The rows come from 5 hidden closed curves, with some noise, and rows from the same curve form a group. Each curve winds through 6 dimensions. The rows are also pushed far along 4 directions, which tell nothing about the answers.
In the rows, zero is written as 128.
Some rows, each with its group after it:
[129 110 123 163 122 152  87  82 140 126 136 146 136 151 156] => L
[118 187  95 106 160 122 166 188 118 140 126 109 125 115  93] => S
[195 163 109 113  92 132  85  18 193 104  91  24 142  65 149] => Z
[128 129 162 102 130 133 165 173 122 177 149 131 158 131 116] => Z
[124  65 181 118 120 151 162 160 105 202 132 179 165 137 151] => F
[101 146 141 120 156 111 126 134 131 117 141 119 144 114 126] => Z
[103  53 165 165 106 164  89  79 120 183 111 199 138 147 166] => Z
[170 129 155 120 110 170 165 109 140  90 115 116 134 151 149] => H
[ 95 130 122 163 160 136 130 153  96  95 138 185  91 148 118] => Z
[148 151 110 129 114 158 120 124 115 131 104 124  87 120 110] => S
[138  54 141 123 109 113 124 126 119 170 172 167 161 169 146] => L
[194 191  60  96 128 105 176 200 113 112 109  74 109 100 101] => H
[122  61 179 148  76 151  83  62 151 146 109 153 165 170 186] => H
[165 144 106 143 133 135 115  87 140  74 122 107 116 113 142] => Z
[162 148  96  93 134 120 151 138 121 103 134  98 108 110 108] => L
[175 181  89  88 143  64 135 148 142  96 151  49 139  78 104] => S
[113 161 120 149 125 153 103 122 140 131 112 120 132 147 135] => H
[159 116 126 142 117 128 115 117 127 142 141 134 128 119 129] => Z
[149 156 105 117 135 147 132 109 128 101  95 111 120 113 138] => H
[167 166  66 118 130 106 163 199 105 105  98 107 108 118 123] => Z
[ 84 195 114 126 195  78 130 185 112 112 122 108 127  54 107] => S
[177 112 106 121 113 142 134 113 120 145 112 131 129 122 143] => F
[109 136 169 101 128 105 114 127 135 142 153 104 140 106 105] => S
[154  59 148 128 105 116 155 183  98 181 158 179 163 171 150] => F
[ 72 124 168 187 144 164  89 133 115 136 101 179 135 131 166] => Z
[171 141 155  87 115 130 148 105 165 131 159  70 183 130 135] => H
[187  69 162 110  66 177 142 125 128 171 151 140 169 199 163] => L
[152 119  98 140 110 116 115  84 155  94 111 111 133 142 151] => S
[135 168 107 121 118 131  84 101 137 140 119  89 107  96 103] => S
[106 140 120 133 146 131 174 192  99 125 138 157  82 145  86] => H
[171 129 121 127 112 149 162 100 142  85  82 113 118 118 154] => S
[118 169 111 141 122 157 105  78 141  88  56 102  73  88 122] => S
[138 119 132 149 110 127 122 152 114  95 130 138 113 156 140] => L
[136  66 156 142 127 139 169 133 126 152 161 182 159 171 149] => L
[137 138 152 118 129 160 158 153 114 150 108 135 131 115 129] => F
[144 139  79 130 108 126 116 129 129 140 100 117 111 131 122] => Z
[103 110 169 114 139 117 141 180 114 187 153 143 166 124 126] => L
[130 118 148 131 104 142 174 188 124 145 139 146 139 185 126] => L
[122 136 112 114 120 131 180 188 103 107 113 149  92 169 102] => H
[105 105 161 136 121 160 115  86 145 164 123 148 156 142 148] => S
[161 103 136 106  93 108 124 115 135 127 155 114 134 145 118] => S
[147 134 110 147 129 112  87 104 135 118 125 110 136  98 149] => F
[160 201  95  87 155  82 125 148 127 109 130  52 128  51  97] => F
[169  98 117 101 121 109 136 137 131 179 186 127 184 155 132] => F
[101  90 128 167 133 154 124  98 120 105 123 188 100 166 141] => L
[157  78 117 132 100 149 147  92 131 116 126 161 125 183 148] => S
[164 155  88  86 115 114 172 126 153 106 139  76 118 143  97] => L
[137  81 141 170 125 150 146 177  79 143 138 216 107 161 138] => Z
[130 180 106 165 172 153 115 127  95  55  84 144  69  74 134] => F
[ 64 123 140 162 149 107  62  96 149 160 123 122 149  85 147] => F
[157 169 105 109 162 110 149 180 109 115 145 109 153 111 130] => H
[105 105 138 125 115 101  93 139 130 172 143 138 171 151 144] => H
[ 91 118 148 168 151 158 142 134 108  76 119 181  91 150 135] => F
[103 120 115 145 123 117 116 120 147 122 123 119 120 140 132] => F
[157  41 151 167  85 148 123  79 136 122 118 176 134 168 180] => L
[135  71 175 127  77 187 153  86 134 118 102 168 115 193 147] => F
[113 127 128 109 115 108 139 157 125 150 128 125 120 136 102] => Z
[102  85 186 131 143 103 124 147 126 156 206 162 180 155 136] => H
[114 126 147  96 136  95 131 120 149 158 177 100 152 114  97] => H
[129 186  93 140 155 108 100  58 171  55 107  62 101  63 121] => L
[ 90 143 104 145 149 105 151 203 108 125 128 144 105 140 110] => F
[167  98 170 100 112 108 148 130 139 145 164 107 173 119 139] => Z
[193 114 130  80  64 123 104  80 172 191 158  65 176 138 121] => S
[143 103 150  82 147  74 176 201 111 192 186 125 185 107 116] => L
[ 61 129 163 143 153 122  53  45 158 143 134 118 146  83 135] => H

New rows. What belongs after each?
[123 152 147  93 145 115 115  96 153 159 151  83 165  84 115] => S
[124 107 121 148 123 103 106  85 142  83 116 126 107 112 140] => L
[106 113 180 158 122 144 100 106 144 141 140 136 144 125 145] => H
[133 117 119 166 126 159 139 119 131 110 127 160 118 166 143] => L
[164 130 108  97  83 127 118  99 157 140 106  82 159 152 144] => H
[101 143 141 119 138 129 135 138 127 111 129 130 127 143 121] => H
[175 114 134  83 106 103 165 113 154 122 162  82 135 117 105] => H
[139  97 121 135 103 152 139  77 148 106 123 141 114 171 136] => L
[177  87 158 114  89 149 158 178 100 185 144 158 145 163 131] => S
[128 131 109 131 130 168 189 162 110 110 101 157  86 162 118] => F
[104 112 148 155 144 146 149 131 109  88 128 172  75 130 115] => H
[151  77 157 115  99 152  86  26 158 173 136 124 174 127 162] => F
[ 37 134 141 179 179 158 126 159  92 118 106 203  86 134 125] => F
[170  83 176 118 106 142 180 143 122 117 146 151 155 160 151] => S
[110 150 156 162 137 143 119 148 120 121 126 142 114 120 122] => Z
[ 95 126 174  98 137  86  96 146 130 152 178 101 168 111 120] => L
[117 100 186 159 140 164 122 113 128 139 153 168 155 144 157] => H
[119 133 117 126 118 128 108 131 125 141 108 132 146 150 144] => H
[136 154 115  82 151  82 151 154 126 105 154  93 140 109 103] => H
[164 129 130 120 133 131 127 115 130 125 129 115 154 111 151] => H
[113 124 150 147 119 128 134 167 124 155 144 141 124 138 115] => H
[ 94 118 139 129 121 106  93 133 131 134 153 128 134 149 122] => L
[129  93 122 146 110 122 138 119 130 113 111 149 112 141 138] => L
[158 113 132 133 125 141 147 132 114 116 113 141 116 115 140] => H
[149 103 140 146  75 157 102  80 148  81 114 119 111 177 153] => L
[112 131 132 137 146 120 123 111 135  92 157 131 113 133 112] => H
[ 99 140 129 200 153 159  93 126  95 101  98 185  73 103 133] => Z
[173 116 147 132 108 145 127 114 136 163 140 121 151 118 139] => Z
[128 132 116 143 111 127 107 112 131  97 128 130 104 153 122] => S
[235  96 143  84  57 142 133  67 170 117 142  56 166 143 161] => L
[103 114 139 149 107 126 113 131 138 157 141 136 118 147 113] => H
[147 135  74 142 101 143 137 125 119 101  74 130  60 133 114] => H
[108 141 174 129 146 133 100  88 155 120 148 107 167 112 143] => H
[199 134 113  80 112 147 191 143 120 133 136 109 126 134 110] => S
[162  82 157 140  79 155 151  97 145  88 127 139 107 176 142] => H
[ 70  90 152 188 104 154  93  90 123  95  82 185  62 147 134] => H
[137 137 119 107 104 126 154 149 143 150 136 102 116 142  94] => H
[162  89 114 142  99 129 113  77 136 105 125 139 113 146 144] => Z
[150  93 161  98  90 109 137 147 137 167 143 116 186 156 148] => H
[ 84 111 138 130 138 103  94 106 130 132 109 133 138 104 144] => Z
[ 72 124 159 144 125 106  93 116 149 136 134 123 140 129 126] => L
[160 134 124  93 130 106 139 111 142 144 169  97 143 109 100] => Z
[131 121 113 124 111  96 104 111 131 106 128 119 108 126 117] => S
[125 123 127 128 105  98  87  96 158 117 114  93 149 124 148] => Z
[139 131 139 145 128 145 116 116 139 130 127 126 160 134 159] => Z
[108 170 124 138 170 127 149 180  89 108 115 148  73  83  90] => Z
[ 96 129 121 144 151 148 114 131 108 150 123 159 116 124 128] => L
[ 86 140 123 186 169 156 122 132  89  70  69 182  54  87 137] => L
[129 130  97 146 144 133 152 117 128  98 125 146 103 140 121] => L
[153 138 127 118 105 116 148 155 143 146 145  93 128 130 105] => H
[136 196  91  91 162  96 160 218 116 161 166  88 157 120  89] => H
[152 154 110 126 136 103 109 132 132 141 148 100 130  91 109] => Z
[ 31 110 150 193 159 134 108 186  87 151 143 220  90 157 107] => H
[132 150 129 183 134 177 100  89 123  99  80 144  83  94 144] => Z
[ 92 111 151 149 106 129 125 149 126 123 121 152 104 164 119] => H
[140 154 104 146 141 142 118  93 135  55 122 120 100 135 131] => H
[156 148  64 125 134 116 143 122 129  86 123 113  93 127 112] => L
[168 136  80 127 101 107 110  87 151  81 115  87  98 121 123] => H
[126 111 129 145 142 142 158 116 129 107 125 155 117 132 132] => L
[102 128 125  92 145  67 121 156 126 157 143 106 162  99 120] => Z
[ 71 204  78 166 183 132 113 175  97  84  70 139  78  96 122] => Z
[161 144  99 131 105 151 141  53 161  47 106  93  66 133 108] => H
[110 109 104 121 125  94 108 113 128 127 130 133 122 131 123] => Z
[164 124 111 105  96  82 116 112 166 152 173  67 150 123 106] => H
[140 173 108 103 110 134 132  99 162  87 109  70 119 138 114] => H
[118  85 145 169  92 186 130  73 137 103 105 173  78 178 135] => H
[124 121 162 123 113 139 116 115 127 145 106 124 125 104 132] => S
[134 136 112 141  97 164 126 140 118 142 105 144  97 167 114] => S
[119 125 140 138 142 121 155 150 115  88 150 146  93 133 105] => H
[148 126 121 150 139 151 132 129 120 118 136 149 142 146 152] => Z
[183 119 128 108 114 139 132  79 148 118 125  99 155 112 154] => H
[156 105 147 143 121 165 127  96 130 135 106 140 147 118 170] => Z
[118 153 131 113 137 121  91 148 124 154 156 100 149 120 122] => L
[137  75 185 153 111 169 111 108 109 151 121 185 149 143 170] => F
[144 113 156  96 123 141 139 121 128 180 136 125 163 116 132] => F
